The same things were measured in two ways. Each way mixes the same 12 hidden numbers, adds some noise and spreads widely along 6 directions of its own, which tell nothing about the thing.
Some things both ways: the first way, then the second way.
[  3 -11 -37  -1  -1   5  -8 -20 -15  -3  -3  26   5  -1   8   4  -3 -18
  -5 -10  -4  10   4 -15 -20  -1  -6   4]
[ 41 -13  28   3 -23   0 -20 -33 -26 -13 -16   3  24   8 -20  11  -5   8
 -24 -18]

[  5  19  29  13   0  -5   3  -4  -8  17  -5   5 -28   0 -16  -6  -8 -14
   2 -11   2  32  19  -3  -5  -6  -6   5]
[ 49   7 -10  27 -13  -1  -6  19 -42 -12 -25  14  26  25 -23 -18   0   1
  27  -1]

[  4  18   1  19  10  28   4  16   5  14 -15   9 -27  -8   5 -22  -8 -38
 -29  -7   7 -12  -6   5  -4  33   6  24]
[ 25   0 -24  14  -7  -3  12  13 -25 -26  13  -3  12   5  -8 -35  -8  -4
  18   9]

[-11  -2 -14  -8  19  11   2  -3 -13 -20  -8   9 -17  -2  32 -17   1 -22
   0 -13  -7 -24  -2   5  -7  -3   5   1]
[ 18  12  12  20  -8   7  -4   6  -8  -4   7   6   5  10 -12  20  20 -41
  10   9]

[ 19  11   0  18  -6  -8  15 -13  -5 -18   5   2  -8   8  -4 -21   4 -25
 -11  -3   9 -13  14 -11  10   9  -8  -5]
[ -4  -3   1  13   5 -24 -31  -1  11 -15 -14  23   1 -15   7   4   8   6
   7  -4]

[ -5   6 -25 -11  -1 -24  16   6   0   4 -32  15 -26   5  14  11  13 -15
  33 -13   7   4   8 -17  -9  -2   3  -4]
[  4  -7   8  17   1  23  23  13  -5  -9   3 -13   9  19   4  22   1 -12
  28  35]

[  8  -5   4   2 -12  -8  -3   1 -11 -23   0 -20 -17   9   6  -9  19   1
  17  -8  -9 -10  15 -21 -10  -2   5 -19]
[-28  -2  13   7 -26  -3  16  18  -3   7  -4  14 -15  33   1   3   9  -3
  13  10]

[  3  13  -7   4   4  -7  22  17  -4  -2  -8   2 -12   1  10 -15   8 -29
 -23 -12  -3 -18  -5 -16  -8  18  -8   0]
[-16  21   8  13 -25 -25 -13  17 -15  -4  -1  16  -3   7   1  -7  24 -27
 -12  17]

[ 15  18   3  12   7   7  26  22   4  37 -11  -4 -10 -17  -7  -3   5  10
  -3  42  27  14   5   6   2  17  -2  12]
[-15  15 -17   8   6  11   7   8   3   8 -15  23  -9  -6   3 -11  -1   6
   6   3]

[ -5  15  11  23   6 -28  45  -5  -3  -6 -17  16 -17  15   0 -11  19 -22
 -20  -3  22  -1  13   0   4   0  -4 -26]
[ -9 -15   5  -8   2   4 -30  -1  -1  -3 -21  -8  -6 -14  15   3  -5  -1
  12 -24]

[  7 -16 -37  19  -3  23 -30 -22   2  -3  -1  -4   5  23   8 -34 -12  -9
 -34   3   2 -11  -3  16  -9  24 -11   3]
[-16  13   0   1  -5  16  22  -1   4  -6 -20  24  -2   8   0   5  11  15
  22 -24]

[ 13  22  16   2  17   2  42  -1   4  -5 -10  17 -21 -16  -8 -10  12 -17
  -8   4  20  -2  17 -20  -5  12  15 -15]
[  0  10  10   0  30 -11 -20  10   4  -3 -11  13  -2 -31   3  10   0  -5
   3  -5]

[ 17   3  -7   0 -12  26   2   5  -6  -3   0   0 -12 -16  -3 -16   4 -12
   9  -4  -3   3   9 -20 -25   3  11   5]
[-24  26  -3 -12  15  16  13  -5  31  10  16   6  -1 -17   4  -2   0 -24
   6  28]

[  7 -21 -41  13   0  15 -12 -11 -23  -6  -8  12   2   0  10   6  -8 -16
 -12  -5   5 -28   2 -17 -16  13  -1  21]
[-12  -8  14 -38  21   2  -5 -21   8   1  -8   4   0 -21  -6   0  -5  15
  -8 -23]

[  3 -16 -14   0   9   5 -22  -9   8  23   0   8  29  -9  14 -18  -4   9
 -30  12 -21  13  -5  13 -21  24  -5  20]
[-27  22   2 -13  -2  -5  20   2   5  -9  -1  -5  -4   5   0   1  19   5
  -2 -20]

[  7   3 -10  14  -2  24 -13   2  11   9  -8   3  -4  11   4 -23  10 -16
 -42   0  -1   5   3   6 -13  42  -8   3]
[-25  -2  29 -18  -1  -1  -9  -4  -7  10 -18   8   5 -12   3   4  10   5
   5 -19]

[ -4 -12  -7  33   3 -27  35 -17 -14   8 -12   8   3  18   9  -3  -3 -14
 -22   4  14 -26   6   5  -4 -16  -3 -14]
[-17   5 -17 -12   8  12  -9  11  26 -13 -15   2 -17 -28   8 -10  11   5
  -2 -25]

[ 14  13  33  -3   7  11  22 -26  -3   0  26  -5 -15   0  -6 -17 -11 -21
 -17 -12 -18   1  18 -18 -14 -20   8 -38]
[  2  16 -42  11  -5   5  -2   0   0  -9  10 -10 -19 -11   3 -47   4  -7
 -15  -8]

[ 14   1   1 -11 -21  -9 -18 -19  -9  10   9   8   7  -9 -10  10  -1  -6
  15   5 -17  37  18 -16   1  -7 -16   1]
[ -4 -14 -20  -5 -29  -6  -9 -20  -1  -6 -29 -10   4  33   2  -7   4  27
 -10 -11]

[ -2  12 -19  -1  -3  13  23  18 -10  12 -30  30 -25 -16   0  -9  -3 -31
  11 -19  10   7   0 -19 -29  -2  10  17]
[ 33  -4  -7   0  -9   9  -7 -16 -11 -25   9 -22  23  -2  -1 -10 -21  -7
  -1  16]

[ -2  14  -6  -1  16  10  26   9   9   7 -23  10 -28 -26   0 -20 -12 -22
   0 -13  16  -5  -8 -17 -28  10  21   3]
[-12  27 -22   0  11 -25  -3  15  14 -19 -11  11  -9 -12  -6  -8  19  11
   6 -51]

[  0  -1 -25  -3   9  -2 -14 -21 -10 -16   0  14  -7  15  11 -25 -18 -28
 -16 -19 -12 -13  -1  -8  -2   4 -10   2]
[ 15  13 -21  40   4 -18 -16  15 -15 -21  17  11   4 -18   2 -17   1 -23
   7   9]

[  7  10 -10 -10  -6  10   3 -10  -8 -10  -6  21 -20  -8 -10  -8  -5 -31
   5 -27  -7  12  11 -35 -23  -1   5  -7]
[ 25   8   4  -6   7  21  19 -13 -28 -11   8 -14  23   4  -3  -6 -28 -15
   8  29]

[ 14  10   3  -7   2   9 -14  -8   6   8  10  -7 -14  -3  -4 -16 -10  -6
  -1   3 -11  20   7  -6  -5  10  -1  -3]
[-41  17 -10   4  19  -6   2  -8  11  21   2 -12  -4   2  12  -5  17   3
  13   7]

[ 12  -6   2  20  17  -7  -7 -20  -6  28   5   9  27  16   0 -16  -9   8
 -49  11  -5  14  14  18  -5  15 -31  21]
[ 14  19 -28  35  -5 -23 -25  28  -7 -14   6  22  -9 -13  -3 -35   7 -18
   1  15]

[ 16   5 -10  -5  -6  37  -9   9   0   8 -10  10 -12   5 -10 -26   5 -11
 -18  -2  -8   7  11 -21 -28  23   6  -2]
[ 24  -3 -10  16  -7   1  -9  19 -33 -29   3  18   7 -42   2 -33 -36   4
  -7  -8]

[ 11  -1 -23  -5  -5  53 -34  -9  10  13  -5  19   0  -6 -10 -20  -3 -20
 -42  -8  -9  28   4 -12 -34  46  -3   9]
[ -9  29 -19   2 -15  -9   1  14   4   1   2  25  -6 -12  -6 -33  -1 -17
  -4 -13]

[  4  -5  10  12   2 -12  10 -14 -20  -8 -10  12  -6   8  -4  -3  10   1
   3  -7   4   7  27 -12 -12 -13   1  -5]
[ 25  -5  10  29 -35 -27 -18  22 -15  -6 -23  10   1  40 -14   2   8   3
  -2  16]

[ -1  -9 -15  26  -5 -22 -12 -17  -8  -6   2 -11   2   3  11  -8 -18 -22
 -15  10   4 -31 -11   9  24  12 -11  11]
[ 14   2  27  24  15  -4  -6   1 -26   5   0  20  31 -10 -10  25  10  -2
   5  26]

[  4 -12  -9  10  12   0 -12 -12 -12  16 -16  22   9  12   5   5  10   8
 -24  -9  -2  16  24  -2 -22  19 -14  22]
[ 11  -5  20  -6   8   1   2  11 -20   2   5 -12   6  11  -6  -3  -9 -13
  13  34]

Other things, the second way, with their names:
(396): [ 11  13 -19  31 -17  -4   3  20  -9 -17  16  12  -7  -1   2 -36  -2 -20
   6  14]
(217): [-20 -10   4 -23  35  -1  -4  -1   0   0  14 -12   6 -26   9  -6  -7   5
  17  18]
(353): [ 11  18  -4  20   8  -2 -10  14  14 -12   7  16  -7  -6  -9  18  24 -33
  11   2]
(21): [-15 -29   5 -10   2   3 -27  -5  -1  24  12 -16 -16  -7   6 -15  -9 -13
  -1  17]
(81): [-22  -1 -12   4 -20  -2 -16 -13  -7  -6   3 -28 -19   0  21 -21  -2  -6
  -9 -16]
(276): [-20   4  14 -24  14  -1   3  16   5   1   4   7   0 -18   3 -10  -4 -13
   2  24]
(446): [-17  36 -25 -14  11  13  34  -3   6  -6 -18   7  -7  16   0 -16   3   7
  23 -21]
(240): [-17   4 -18  11 -21   4 -14   3  14  16 -20  -6 -21  41   5   7  27 -16
   2   9]
(223): [ 26  -5 -22  28  -5   2 -15  22  -6 -19  -5  27  -2 -13  -7 -17  -3  -1
  18  -8]
(451): [-17   0   6   8   7 -11   3   5 -16   0  22 -13   8   5   8  -1  -9 -15
  27  15]
(167): [ 27   6 -41  58   1   3   1  19   3 -21  20   7   3 -17   0 -17  -6  -3
   2  27]
(479): [  1   6  32  -4  23 -25 -14 -16  -7   3   6  -7  15 -14 -13  21  10   4
 -10  -9]
(90): [ -7  -4   2  -5  -7  11   9   7   4 -10 -26  23  -1  12  -7  12  18  10
  14 -26]
(195): [-34  -4   8 -20 -10   9  13  -3  32  12 -17   3  -9  25   2  13  16  12
   7  13]
(137): [ 28   5 -12  11  20  18   7  -3 -10 -17  11   6  13 -20  -8 -15  -8 -13
  27 -16]
(324): [ -9  38 -20  10  12   3   6  19  13 -12  -9  21 -11  -8  10  -1  -1 -20
  11  10]
(306): [ -4 -10 -17  18 -24  -2 -10   5  10   8  -2  17 -25  -1  -3 -33   4   6
  -9 -11]
(74): [-17  27  -1 -15   6  12   7   7  -4   3 -19  29   4  -6  -9   2  22 -10
  25 -37]
(245): [ -2 -21  39  -8   9   4 -11  -3 -22  10 -15  -3  13   1   0  10   0   7
  20  12]
(488): [ -4 -21 -13  11 -15   6 -28 -16 -16   7 -10   4 -14   9  12  -7 -12   1
   1 -10]
(272): [ 20   4   1  31   4  -5  13  -3 -28  -1  17  16   4  11  -9 -12 -13  -9
  11  19]
(418): [ 16   1  11  38   9 -32 -25   1   7  -1  -4  33   5 -13 -16  18  17  17
 -17   7]
(301): [  4  -3 -21   3 -20 -26  -2   2  -6 -19  -4 -11 -13  21  -6 -20   3  16
 -19 -26]
(268): [-26  22 -20 -15  18   5   6  -9   4   0 -11 -12  -6  20  12   4   6  -6
  22  16]
(377): [ -3 -11  37 -20  -3   9  25   3 -33   4   0  -7  14  23  -6   0 -15  -1
  14  29]
(239): [ 16  -8  -6   6  23  11  -6   6 -12  -8  25  -9   5 -29  -1   0 -22 -19
  16   3]
(504): [  5  -4   5   9  -8   5  -5  15   2  -2 -19  -4   1  23  -5   9  25   3
   2  24]
(251): [  3 -24   2  -3  -3  -2 -36 -12 -16   6  -1  -8  11 -18  -1 -11   7   5
 -15  -5]
(302): [ 15   8  -3  17  15  19  16  -5 -29 -12  17  -2   4  -6  -1  -3 -18 -12
  11  12]
(316): [ 22 -16  14   8  21  -7 -31 -12   1  10  -1 -11   8  -1 -13  26   7   3
   5  10]
(255): [  3   4  17 -17  13   8  -3  -7  -2   6  -2  12   2 -24  -7 -12 -12   0
 -11   8]
(429): [ 11  -4  12 -12 -14  19  12  -7  -7  -8 -13  -7   9  35  -7  27  -2 -16
  12   8]
(438): [  9   5  -1  -7  27  17   0 -21  -4  -7   0 -29  25  -4   4  14  -8   1
  22   7]
(99): [  6  17  -4  -6   7  -6  19  -2 -14 -14  -8  23  12   2 -21 -12  12  22
   8 -32]
(262): [ 28 -33  16   8 -10 -32 -24  -3 -32 -25 -12 -23  28  19  -7  11 -10  31
  -6   9]
(368): [-18 -20   1 -22  -9  -9  -7 -17 -10   7 -21  -5  -5  25   3  -7 -12  25
  15 -33]
(454): [  8 -17  25 -10  11   7 -23 -18 -28  10 -17 -10  11  -1  -5  20   5   7
 -10  -1]
(46): [ -8 -10   0 -37  19   4  -7  -4   2 -18   1 -21  13 -24   7   2 -16   7
   6  -3]
(228): [ 13  -3   1  -2  -1  14  23   5  -9  -2  -2   6  17  23 -14  -5  -4   5
  12  41]
(460): [-26 -23  -4   6 -24 -14 -11  -6 -19   7 -18  -9 -10  18   8 -18   3  31
  -3 -36]
(458): [-16 -22 -26  10   1 -23 -24  -5   6  -1  16 -23 -14 -17  15 -26 -16  22
 -19   5]

Some of these things the first way, each followed by its name:
[ 14   8  24  12   1  -8   8 -23   0  -3  18  -1   2 -11 -16 -27 -11  -5
 -15   4  -4  17  11  -4  -6  -5   2 -11]  (446)
[  7 -12   0   0   0  29 -19  -4 -33 -17   3 -11 -21  13  15   2   8  -5
   5 -11 -13 -22  23 -11  -8  -6   0   1]  (21)
[  9 -21 -20  25 -12  -8 -27 -17 -18  19  -3   5  16   6   1  12 -10  -2
 -13  10  -1  -1   9   4   2  11 -17  34]  (228)
[ 23   7 -22  -2  -6  11  18  -1 -15   4  -6  19 -21   0 -10  20   9 -17
  11 -17   4   8  21 -52 -33  -1   7  -7]  (255)
[ -3 -12 -35 -33  13  17 -27 -10 -30  -4 -10  18  -8  10  22   9  -1   3
  25  -3 -11   5  18  -7  -8 -14 -13  10]  (240)
[ 18   5  -6   0  13  -5  -5   1 -10  -5  14  -4  -6  -7   5  -4   1  10
  13  13  -4   9   9  -8   0   3  -2  11]  (272)
[ 13  -2  29  23  -7  10 -10  -9   4  -7   8  -6   3  -2  -5 -15  17 -11
 -39  -1 -12  -1  17  -2  -3  34   2   0]  (377)
[ 16  10   9   5 -19 -13   4 -16   7   1  -4 -10 -20   5 -11   1   2 -30
  -1 -38  -7   2  18 -37 -17  11  -8 -12]  (217)
[  1   2  -8 -19  17  24   7  -2 -17   0 -22   5 -36 -16  11   6  -4  -5
  39 -22  12  -4  19 -18 -28 -15  11  12]  (316)
[ -1  -4  23   9 -18 -30   6 -17 -19 -23 -10   2 -15  -9  -8  -5  -5 -22
  22 -27  -8 -11  17 -28  -5 -21  12  -5]  (262)
[ 12  -3  18  -3   6 -27 -13 -29  -4  12  16   0  33  -3  -4 -20  -6  18
 -17  11 -15  31  20  13   4  -3 -33  14]  (268)
[  6  -1   7   8  -2  23 -17   2  -7  25   5  -8  -1   0  12  -3  -3 -11
 -22  11 -14  -1   6  16   3  16 -13  20]  (251)
[  5  -8  33   5  11  -6  -4 -18  -9  16  15 -14  18  -5  11  -5   2  17
 -19  19 -14   6  19  20   5  -1 -15   5]  (454)
[ 19  15 -10  -4   1  24  17   9   7  26  -7  -2 -29   3   0  12  19  -3
   7   3   9  22  17 -19 -24  12   1 -15]  (306)
[  2  12  34   8  10 -10  28 -27  14 -13  14 -21 -13  -6   0 -34  -7 -20
 -22 -10   0 -14   4  -2  -4  -3   6 -37]  (302)
[ 12  11  -4  12   2 -21  36 -23  19  14  -8   0 -10 -15  -9  10  -2 -16
  -3   3  31   1   6 -18  -3  14  -2 -17]  (418)
[ -3 -14   8  25   4   6  -4 -31 -11  -8   7  -8   0   2   7 -34 -29 -10
 -17  21   3 -30   0  27  16 -16  11  -8]  (167)
[-10 -12 -46  -8  27   0  -3 -20  -1   4 -22  28   9   6  32  -3  -3 -12
 -18 -12   6 -11  -1   8 -16  16 -15  17]  (353)
[ -1  17  34  16   6 -29  31  -6  11  25  -5   6   0 -22  -5 -18  -1  -5
  -6   6   9  32   7  16  -4  -5  -3   3]  (438)
[  6 -19  -8   0   2  44 -32 -11 -24 -13   1  -6 -10  -6   6 -20 -20  -6
  -3   9 -10 -32   6  -3  -6   2  17  13]  (458)
